Every row belongs to one group in each of 3 separate groupings. Each group adds its own fixed numbers to the row, and there is some noise. The rows also spread widely along 11 directions, which tell nothing about the answers.
Known rows, each followed by its group in each grouping:
[  0 -16  23  -3  -8   6   9  -8  -6  -2  -7   0 -20  -8  -8  13 -10  -7
 -12 -10  20  21  -9   3 -15  19  -3  17   5  25  33 -24 -12 -14   6   6
  -1  29  14 -12  -6] => G (3) z_839
[ -3   9 -21  10 -30  -5  -3  -7  34   5  -6  -2   3 -12  21 -24 -11  26
   8   1  -5  -1 -11  10  -6  39  12   7 -17  29  11 -12   2   0   0   1
  31  14  14 -13   3] => G (1) z_786
[ -6  21 -22  16   9  -1  10  18   7   3   1  14   2   0  21   6   8   6
  17  29 -31 -11  26  14   8  16  18  -5  -1  -4 -11  -4   3   1  -8  -7
  -5 -12 -27 -19  -3] => A (2) z_908
[ -5 -10  18  16 -10   1 -15  -2  29  16 -15  -4   9 -12   8 -15  -1  16
  30  -8 -27  20  10  13   7  -1  24  -2  -2  -9   9  -5  -1  16  15  -9
  11  -2   8 -23  15] => Q (4) z_839
[ 10  -4 -15  -1   6  -3 -18 -20  10   7 -29  -7  -1   5  -3 -35  11   0
 -15  -2  28 -39  25  -5  25   3  17   3  10  19  16 -16 -10 -16  22 -38
  18  -9  16  -1   4] => A (0) z_2
[-19 -17  13  -8   8  -5 -11   3  -5 -13 -26  -3 -31   1 -22  40 -14   1
 -18  22  38  38  -4  -7  -4  -3  11   1   0   3  27   3   0 -31  -4  -5
  -1  -3  34   0 -30] => Q (2) z_682
[ 10 -20   2  22  11  15   3 -14   5  -1   9  -7 -19  -7  -2 -28 -13 -28
  -7 -20   7  56 -18 -23   1 -27  14   0  10  -7 -21   5   6 -11  -3  27
 -12 -22  23   5 -15] => U (0) z_786
[-13  -5  15   2  30  -1  27   0 -35  14  26  23   2   0  -5  11   5  -4
  18 -10 -27  -3  32 -10 -25  -8   5   1  10 -24 -15  -4   4 -19  20  -3
 -24 -30 -29 -23  -5] => U (3) z_338
[  0  -4 -16 -12   1  21  -4  -5  -6 -13 -13   0 -14   6  -3  14  10 -14
 -33   9  55  17 -20  21  10   0   2  13   7  13   7 -11 -15  -5 -18   0
  -2  18  15   2 -18] => U (1) z_338
[-16 -21  -7 -21  12  -1 -11 -22  -9   9  10  -4 -12   1  -9 -29   7  11
 -16 -16  22 -19  19 -12 -14 -17   6   1  -6  -6  -2   3   2 -30  19 -18
   8 -30  22   8  -1] => G (4) z_2
[ 24   4  28   9   0  -7  14   6 -13   6 -14 -12  16   1 -17  -8   6 -22
   1   0  -3  23 -26  -2  12  27 -13   5  25   6  17   0  -9  18   1  10
   0  37 -16 -18  -1] => A (1) z_682
[-19  -2   0  -7  -9 -16  -8   8   8  -1  15   0 -16  -4   1  14 -17   3
   5  -3 -15   7  -1  -4 -20 -10  -8  -3 -19 -12 -20  21   9  -5 -25  29
  -9 -10  -1  19  -5] => U (2) z_908
[ -3   3  21  -9  16 -16   1   4 -18   8 -17 -14  34   9 -26   2   5   3
 -13  10  11   3 -11 -24  -2   2 -13  -5   4 -17   7  13  16   5  14 -13
   9  11  12   5 -14] => G (2) z_786
[  5   3  22 -21   8   8   7  -3 -28   6  13 -19  33   7 -26  -7  -2  -5
 -17 -14  16  42 -45 -27 -17  -7 -32   6  10 -24   0  22   3  19   9  19
  14  31  16   2 -13] => U (2) z_839
[-26 -20  31 -10 -20  -9 -11  -4  15   9  13  14  20 -16  -1  15 -22  20
  16 -34 -20 -16  10  -8 -21 -14 -12  -5 -27  -7   4  -1   6   6   6   6
   2  15   1   1  13] => A (0) z_338
[  1 -16  33  11   3   7  -1   0   0   1  -4   5  12  -8  -3  13  -7 -20
  -5 -17  -1  18  -2 -15   5 -22  -5  -6   1  -9   6  -9   1  11   1   8
 -12  20   2  -5   0] => A (0) z_908
[  3  17  -2  -4  11   4  24  -5 -23  -3   9  14   5   7   5  21  -3  -4
 -13   1  17 -43  20 -20 -12   0 -13   3   0  21   9 -26   1 -13  12 -11
  -9  11 -17  -7  -3] => U (3) z_2
[  2  30 -63  -4  -4  29   6 -10  10  -8  16  -8  -8   5  21 -20  -4  16
 -19  19  14   5 -22  -6 -11   9  10   2  -6  25 -10   4   4  -4  -6   7
  31  -3  11   1 -15] => Q (2) z_839
[ -9  -2  20  10   3  10  -5 -10  19   3 -23   8  27  -8  16  19 -15   1
  -3  -6   0 -32  35 -21  20 -24  15  -6 -11  11  22 -33   6   7  22 -28
  -1  10   8  -9   5] => A (3) z_839
[  8 -25   2   5  -6   9   9 -13  -6  -2  30   5 -41  -9  -5 -24  -3 -19
   3 -33 -11  28 -18   5 -24  -3  -6   6  10  10 -17   7  -7 -14  -8  44
 -14  -5 -11   3   3] => Q (0) z_338
[-20  -3  30  -1  16  -7  15   4 -25  10  25  12  19  -3 -12  17  -9   9
  22 -10 -32  21   6 -30 -28 -14  -5 -16  -2 -30  -7  13  16  -4  18   7
 -13 -13 -16 -18  -7] => Q (1) z_682
[  1  14  -9  -2   4  29  24 -12 -14  -8   9   3   7  -1   5  20 -17  -4
 -28   8  35  27 -25 -29 -17   5  -4  10   2  19  16 -22   1  -7   9   6
   9  24  16 -11 -27] => U (1) z_839
[-14 -10 -21 -14  17 -21 -18 -18   1  11  -7 -18  -5   5 -21 -26  -6  10
  -9  -2   5 -13  10 -30  -4 -10  13  -5  -2 -12 -16  24  11 -28  14 -10
  16 -42  19  18 -15] => A (0) z_338
[ -8   0  -4  -6   1   2  29  -2 -24   6  44  12 -20   2   7 -11  -2  -2
   6 -21 -29 -14   5   3 -36  16 -13   5   1   4 -17   2  -3  -9   0  23
 -16  -6 -31  -8   7] => G (0) z_839
[ -8  10 -17 -26  -2 -20   7 -10 -15  -3  14  -2 -21   7  -9   1 -10  -1
 -17  -3   5 -48   6 -16 -16  12 -20   0  -6  26  -1  10   0 -24 -12   8
  -5  -2 -16  19  -4] => A (1) z_682
[-22  13 -11 -19   6 -13  -9  -2  -5   4 -12   8  20   7  -5  18  10  23
   2  13   3 -51  28   6   0   0   3  -9  -8  -2   6   0   5  -2  10 -31
   9  -5 -12  -5   0] => Q (1) z_338
[ -9   4 -44  -9  12  34   7  -2 -11  -4  31  16 -12   5  13 -20  25   9
  -6   0   4   4   5  24 -13  -7  13   1   6  -4 -22   4  -7  -8  -3  -2
   5 -23  -9 -15  -7] => Q (2) z_338
[-19  -4  28 -13   3 -29   1   1 -17  -2  -1  -4   0   1 -27  41 -26  13
  -3   4   3  -4  -1 -32 -34  -6 -21  -6 -14  -1  15  13  17 -22   5  10
  -2  12   8  14 -15] => Q (3) z_2
[-19   3 -27 -15 -28  15 -14  -6  21 -10  -2   0  -3  -6  17   4  -5  24
 -18   5  36  -1 -14  15  -7  13   9   8 -26  25  20 -13  -7  -6 -10 -11
  25  16  31  -4  -7] => G (1) z_682

New rows, each followed by its group in each grouping:
[  1  -3 -38   2   3  12   4 -14   2  -7   5   0 -34   3   9 -21  -1   3
 -20   8  28  -2   1  -2 -11  16  17   8  -2  28   1 -13  -5 -33   6  -4
  11 -19  17  -1 -14] => G (0) z_2
[ 14   2  -3   6 -20   8  12 -11   7   9  24  10   5 -11  22 -42  10   8
  12 -34 -17 -34  10  15 -13  21  -6  12  -3  29   7 -24 -12   8  15   3
  11  17 -19 -19  28] => G (3) z_2
[ -6   0 -10  -8 -11  12 -27  -4  14   1 -21  -2  23   2   3  -7  10  12
  -4  -5  32   0   3   8  19 -12  13   3  -8  -3  15  -9 -10  12   6 -33
  17   1  29 -13   0] => U (0) z_682
[-10   8 -35 -13   5  14   4 -14   0  -3  14   6   3   2  15  -9   3   8
 -22  -1  12 -43  11 -13  -5 -10   2   1 -11  15 -13 -10  10 -10   6  -7
   9 -11  -1   8  -5] => G (2) z_338
[-21   0  14   2   6 -13 -14  17  12  -8 -35   3  16   2   6  47   6  -5
  -4  30   4 -26  19  16  27 -16  12 -12 -10 -11  -6  -7  13  13 -16 -14
 -22   4  -9   5  -7] => G (1) z_338
[-24 -28  13 -28   9   7 -24  -7 -19   4   2  -3   4   3 -18  -5  14   5
 -18 -18  33  12   8   5  -6 -30   4   0  -4 -27   7  10  -7 -12   6 -20
  -1 -16  34   0 -10] => G (3) z_682
[-24 -15  18  13 -28 -15 -16  14  38  -2  -4   4 -11 -19  24  22 -19  21
  27  -3 -24   1  16  20 -11   5  14  -1 -32   5   2  -8   5  -3 -14  13
  -6   3   8  -2   7] => G (3) z_2
[-18 -10  -5 -13 -10   5 -17  -1   1   9  21  -9  15  -5  -1 -28   6  30
   9 -13   0  30  -9  13 -23  -1   7   1 -16 -25  -8  17   0   1   5   0
  24 -10  29  -7  -1] => G (3) z_2
[-31  -5  26  15  -6   5   6   3  19  -4 -17  24  26 -18  19  69 -33  18
   4   9   3 -11  19 -28  -8 -14  12  -6 -33   9  22 -43  22  -3  21 -19
  -3  16  11 -16 -13] => G (0) z_338
[-33 -18  11 -24   5 -12 -27 -13   4   0 -19  -4   8  -1 -12  18  -4  10
 -21  -5  27 -29  16 -13   1 -31   4 -10 -19 -12   1   3  13 -13   3 -18
  -2 -12  24  22  -8] => G (1) z_338
[ -9  -1 -13  -7  16  -6 -10  -9  -5   5   7 -18  10   2  -5 -26   1   7
 -12   3   6   9  -9 -27  -9 -16   8 -11  -4 -22 -24  20  18 -11   6   3
  10 -29  20  14 -17] => G (1) z_2
[-17 -18 -15 -15  16 -21 -16 -25   4   9 -17 -17 -46   0 -19 -16 -15   3
 -19   4  21  -5  23 -18  -2   7  25   4   5   9   7   9  -2 -53  11 -16
   6 -43  31  15 -20] => A (1) z_839
[ -2  17 -19 -10 -10  20   9  10  -3  -5  21  23  11   7  20  -4  22   2
  -1 -12   4 -29   8  33   2  -3 -11   3  -6   6 -10  -8 -13  18 -19  -4
  -6  15 -22  -7  12] => U (2) z_786
[  1   6 -16  -5 -20 -38 -15   2  26   0 -21 -24 -19   4  -7 -19  -7   6
  -7  10  -2 -31  -9   5   6  24  -7   3 -10  24  -5  18   8  -5 -23  15
  13   6   3  31   3] => G (2) z_786
[-18 -18  38 -14 -15 -11  -1   2  -7   5  17   3  21  -9 -12  14 -11   3
   5 -33 -15  -7 -12 -11 -26 -13 -31  -5 -16 -14  -5   9   8  15  -1  22
  -8  25  -8   9   9] => G (0) z_338
[ 12   3   4  -6  15 -20  10  -5 -25  -7 -27 -13 -32  12 -29  15  -2 -14
 -26  27  37   1 -11 -13  -5  26  -9   6  26  26  22   1  -3 -30   2   2
  -1  15   0   8 -21] => Q (1) z_2
[ 17  14 -32  14  15  23   9 -10  -4  -3  -2  -9   7   7   3 -21  13 -12
 -14  11  11  17 -21 -13   9  -5  11  -4  17   6 -15  -2   6   6   5   4
  11  -3  -2  -5 -13] => Q (0) z_338
[ 11  14 -31   7  15 -12   1  -2   4  -3 -15 -19  -5   9   0 -16   6 -17
 -11  23  -7 -19   2  -7  20   3   8  -4  10  11 -23  11  10  -5 -16  10
  -1 -14 -12  17 -12] => A (3) z_338
[  8 -11   6  20  21  10  12 -23  -2  14  -9  -7   3  -8  -1 -26  -9  -6
  -3  -9   1  24   6 -40  -2   2  25   5  16   1  13 -21   5 -16  47 -19
  12 -19  20 -24 -11] => G (0) z_839
[  2 -14   2 -15  -3 -33 -27  -6   7   5 -30 -28 -22  11 -19 -29  11 -11
  -9  -3   6 -28   6  19  18   8  -4   5  10   5  -3  18 -11  -3  -9  -2
  -4  -6   2  24  13] => G (0) z_839
[-17   5 -42   1  -6  14 -15   3  20  -3   7   1 -16   3  25 -12   0  10
   7  10  -2   8  10  22   1  -8  29  -1 -12  -9 -26   7  -5  -5 -16  -1
   0 -33  10   0  -6] => U (0) z_839
[ -6  14   8  11   9  -1   7  18  -6   5   2   7  35   4  17   6  20   8
  22  10 -28 -25  23  17   5  -2   6  -9  -3 -19 -11  -7   6  22   5 -15
 -13  -1 -27 -20   9] => G (3) z_2
[  7   2 -24 -13  -4  -9  -3  -4  -7  -6 -28 -15 -22  10 -14  -6  14  -3
 -25  20  35  -7 -13  23   4  39   0  19  12  32  18  -5 -15 -15 -10  -3
  14  15   9   2 -11] => G (3) z_338
[-10   6  -3  29   2  -1   1  -1  26   7 -15   2   8 -17  17  12 -22  17
  17  18 -16  24  18 -21  -1  10  35  -2 -14   3  13 -17  12 -12  18 -13
  18 -13  17 -23 -16] => A (3) z_908
[  6  -3  14  14  39  27  21  -7 -33   7  15  13  22   1  -3  -7  14  -7
   1  -5  -2  23  14 -26 -11 -22  14  -7  22 -19   1 -16   5  -7  39 -17
  -6 -16  -5 -33 -11] => Q (3) z_2
[  3   1 -13  23   2  13  -1  -9  11  15   2  13   9  -6  17 -32  11  12
  22 -10 -25   0  23   1   1   3  28  -5   5  -4   1 -16  -4   4  29 -23
  17 -22  -5 -35  11] => Q (0) z_908
[ 11   4  -5 -15  -4 -16  -6   5  -7   2 -12 -23  -3  10 -25 -23   8   6
 -13  11  18  15 -27   8  -4  33 -13  10  13   5  11  20  -9  -3  -6   6
  25  22  10   7  -8] => A (2) z_2
[  3   0  -2   1  15  -2   5   8 -18   0   4  -5   1  10   1 -17  25 -19
   1   0 -17 -13  14  11  12 -11   1  -5  13 -13 -23  10  -2   7 -12   6
 -26 -17 -25  -2   6] => G (3) z_682
[ -3  -1  26   5  12  21  15  14 -14   6   2  10  24   0   5  10  15  -3
   6   4  -5  25   0  16   1   4   5   5  14 -19  11 -16  -6  18  14 -13
  -8  18  -9 -36  -2] => G (2) z_839
[  6  -5  -5 -18  -3  -9   0 -20 -10   3  24   3 -19   6  -1 -34   4 -15
 -14 -38   3 -60  13  -8  -8 -17 -25   1  -1  18 -19   5  -4  -9  -9  18
 -17  -4 -21  27  18] => U (1) z_2
[ -5 -12   6   4   9   3  -2   0  -4  -2  20   1 -17  -1   1 -12   3 -11
   6 -10 -16  14   2   2  -9 -24   4 -14   3 -16 -28  18   5  -6 -12  25
 -21 -20  -9  10  -1] => Q (1) z_2
[-18  17  -5 -26 -22   4  -9  10   1 -14   3  13  34  10   4  34   0  22
 -11  -3  15 -53  -2   9  -8 -19 -29 -14 -30  11   8   2   4  24 -19  -8
   4  41  -6  15   8] => Q (0) z_786
[ -7  -5 -14 -36 -10   6  -2  -9 -18  -8  35   9 -18  10   0  -9  14  -1
 -20 -30  23 -49   7  19 -19 -19 -30   5 -13  10 -10   7 -14  -5 -23  12
 -14   7 -13  22  12] => U (4) z_2
[  5  -4 -37 -13  19  13  -4 -21 -18   5  11 -16  -3   7 -10 -48  22  -3
 -23  -3  22   5  -7  -6  -4  -3  11   7  12  -4 -18   9  -2 -14   9  -4
  16 -27  16   3 -13] => G (3) z_338
[-16 -31  12  -9  11  -8 -19 -26   2   6 -12  -7 -39  -4 -19 -16 -11  -1
 -12 -15  17  12  16 -12  -7 -12  17   0   7   2  11   6  -5 -37  15  -6
  -2 -30  27   8  -8] => Q (1) z_839
[  3  -4  -6   3   8   9  14 -10  -5  -5  14 -12 -21  -3   6 -11 -12 -24
 -21  -3   1  18 -22 -20  -7  -5  -3   1   4  11 -17   4   6  -7 -12  35
 -14   0  -1  14 -13] => G (1) z_839
[  0  15 -25  15  -9  11   7   0  20   6  12   0   9  -8  23 -20  -9  15
  17   2 -25  10  -1  -1  -6  21  18  -1  -5   7  -5  -5   2   5   8   1
  18  -4  -1 -20   0] => A (0) z_839
[-13   1   5 -30 -12 -11 -11  -4  -7 -10   5 -13   8   5 -10  15 -10  -4
 -30 -11  22 -24 -23 -21  -9 -19 -32  -7 -19   7  -4  16  12   6 -24  21
  -5  25   6  34  -5] => G (1) z_682
[-27  -8  31 -14 -13 -16  -7  -3  -1  11  11  10  24 -11   0  17 -13  20
   6 -21 -15 -22  11 -14 -24  -5 -18  -8 -26 -10   9  -4   8   7  11  -1
   3  14  -2   0   9] => G (1) z_908
[ 12  18 -12   9 -10  -3  15 -10   4   0 -11   1  -9   2   7   3 -12  -1
  -2   5   8 -17  -3  -7  -2  31  -2  14   5  36  19 -26  -8  -2  10  -2
   9  19  -7 -14  -2] => U (0) z_839
[ 10   0  35  10  16 -12  33   9 -36   5  12   1   0   1 -17  12  -6 -27
   8  -4 -21  32 -16 -22 -12  11 -19   1  23 -12  -7   8   3  -1   0  28
 -28   8 -30 -16 -10] => U (1) z_682
[  3  -5  29 -17   0   5   3   6 -27  -7  14  -4  16   6 -16  11   8 -22
 -10 -25   9  17 -21   0  -3 -26 -34   0   5 -17  -7  16  -5  23 -19  24
 -23  27  -7   4   1] => U (3) z_682
[ -4  19 -32 -15 -16   2 -18  -5  15  -2 -16 -19  28   4   7 -15   7  25
 -18  15  29  -3 -24   0   8  14   5   1 -14  11   9   4   2  14  -2 -16
  37  13  26  -1  -9] => G (1) z_682
[-16   2   2 -18   1   1   2   1 -10  -3   4  13   8   5   8  16   8   8
 -12   0  17 -49  22   7  -7  -4  -9  -2 -14   8   6 -14   0  -5   2 -19
  -9   8 -10   0   2] => G (1) z_2
[ -1  -1  27  -5   1 -21  16  -5 -21   8 -11  10  -5   0 -19  25 -13   8
   2  -4  16 -23  16 -19 -20  29 -14  13   5  20  37 -23  -7 -25  30 -21
   4  17  -5 -18  -2] => U (0) z_2
[  0  10  11   0  11  -8   4  -8   0  -4 -21  -3  25   4   6  23  -5  -6
 -21  11  19 -58  17 -33  14 -21  -8  -8 -12  18   9 -22  18   4  12 -19
  -5  14  -3  14   0] => G (4) z_2
[ 10   7  20   9   6  11  28  -9  -9   7   4  -2  21  -7   7   7 -10  -9
  -5  -5  -7   0 -11 -29  -7   5 -11   4   2  13  15 -23   8  13  21   6
   1  27 -11 -15   0] => G (4) z_839
[ 11 -10  13  -2   3 -22  17 -31 -11  12   0 -12 -11  -8 -20 -25 -19  -7
 -12 -24   0 -17  -5 -54 -15  13 -14   6   5  29  16 -10   9 -23  28   8
  11  -2   5   5  -1] => G (4) z_682
[ 15  -1 -20  -2   6   9  -1   1   0 -16 -13 -11 -34   8  -3 -10  10 -34
 -30  11  29   5 -11  13  27  -2   3   6  18  21  -6   4 -11 -10 -31  17
 -15   4   1  15 -10] => A (2) z_682
[-27 -35   5  -6  -8 -35 -33  -6  27  -1 -25 -14 -43  -6 -10   1 -16  -1
   0  -1  -1 -13  16   5   5 -14  15  -3 -18  -2 -15  17   8 -29 -19  11
 -13 -35  18  34  -3] => G (0) z_338
[-11  -2   6 -11   6  15  10  19 -27 -12   2  14   4  12  -4  32  17  -6
 -15  12  25   3  -1  27  -4  -2  -7   1   2  -7   7  -5  -7   1 -16  -9
 -19  19  -4  -9 -13] => G (0) z_786
[ -9   3 -14  27   3  14  -1  11  26   2   3  11   7 -10  40 -12  11   7
  22  13 -25   1  25  23  15  -4  40  -9  -7 -11 -22 -16   5   7  -1  -9
  -7 -28 -10 -23   3] => G (1) z_2
[-21  14   3  -4 -13   7  -7   5  16  -4   0  14  42  -4  18  33 -16  29
   0   2   6 -35  11 -15  -7 -13  -4 -12 -33   7  15 -17  10  11   9 -21
  14  26   9  -6  -1] => A (0) z_2
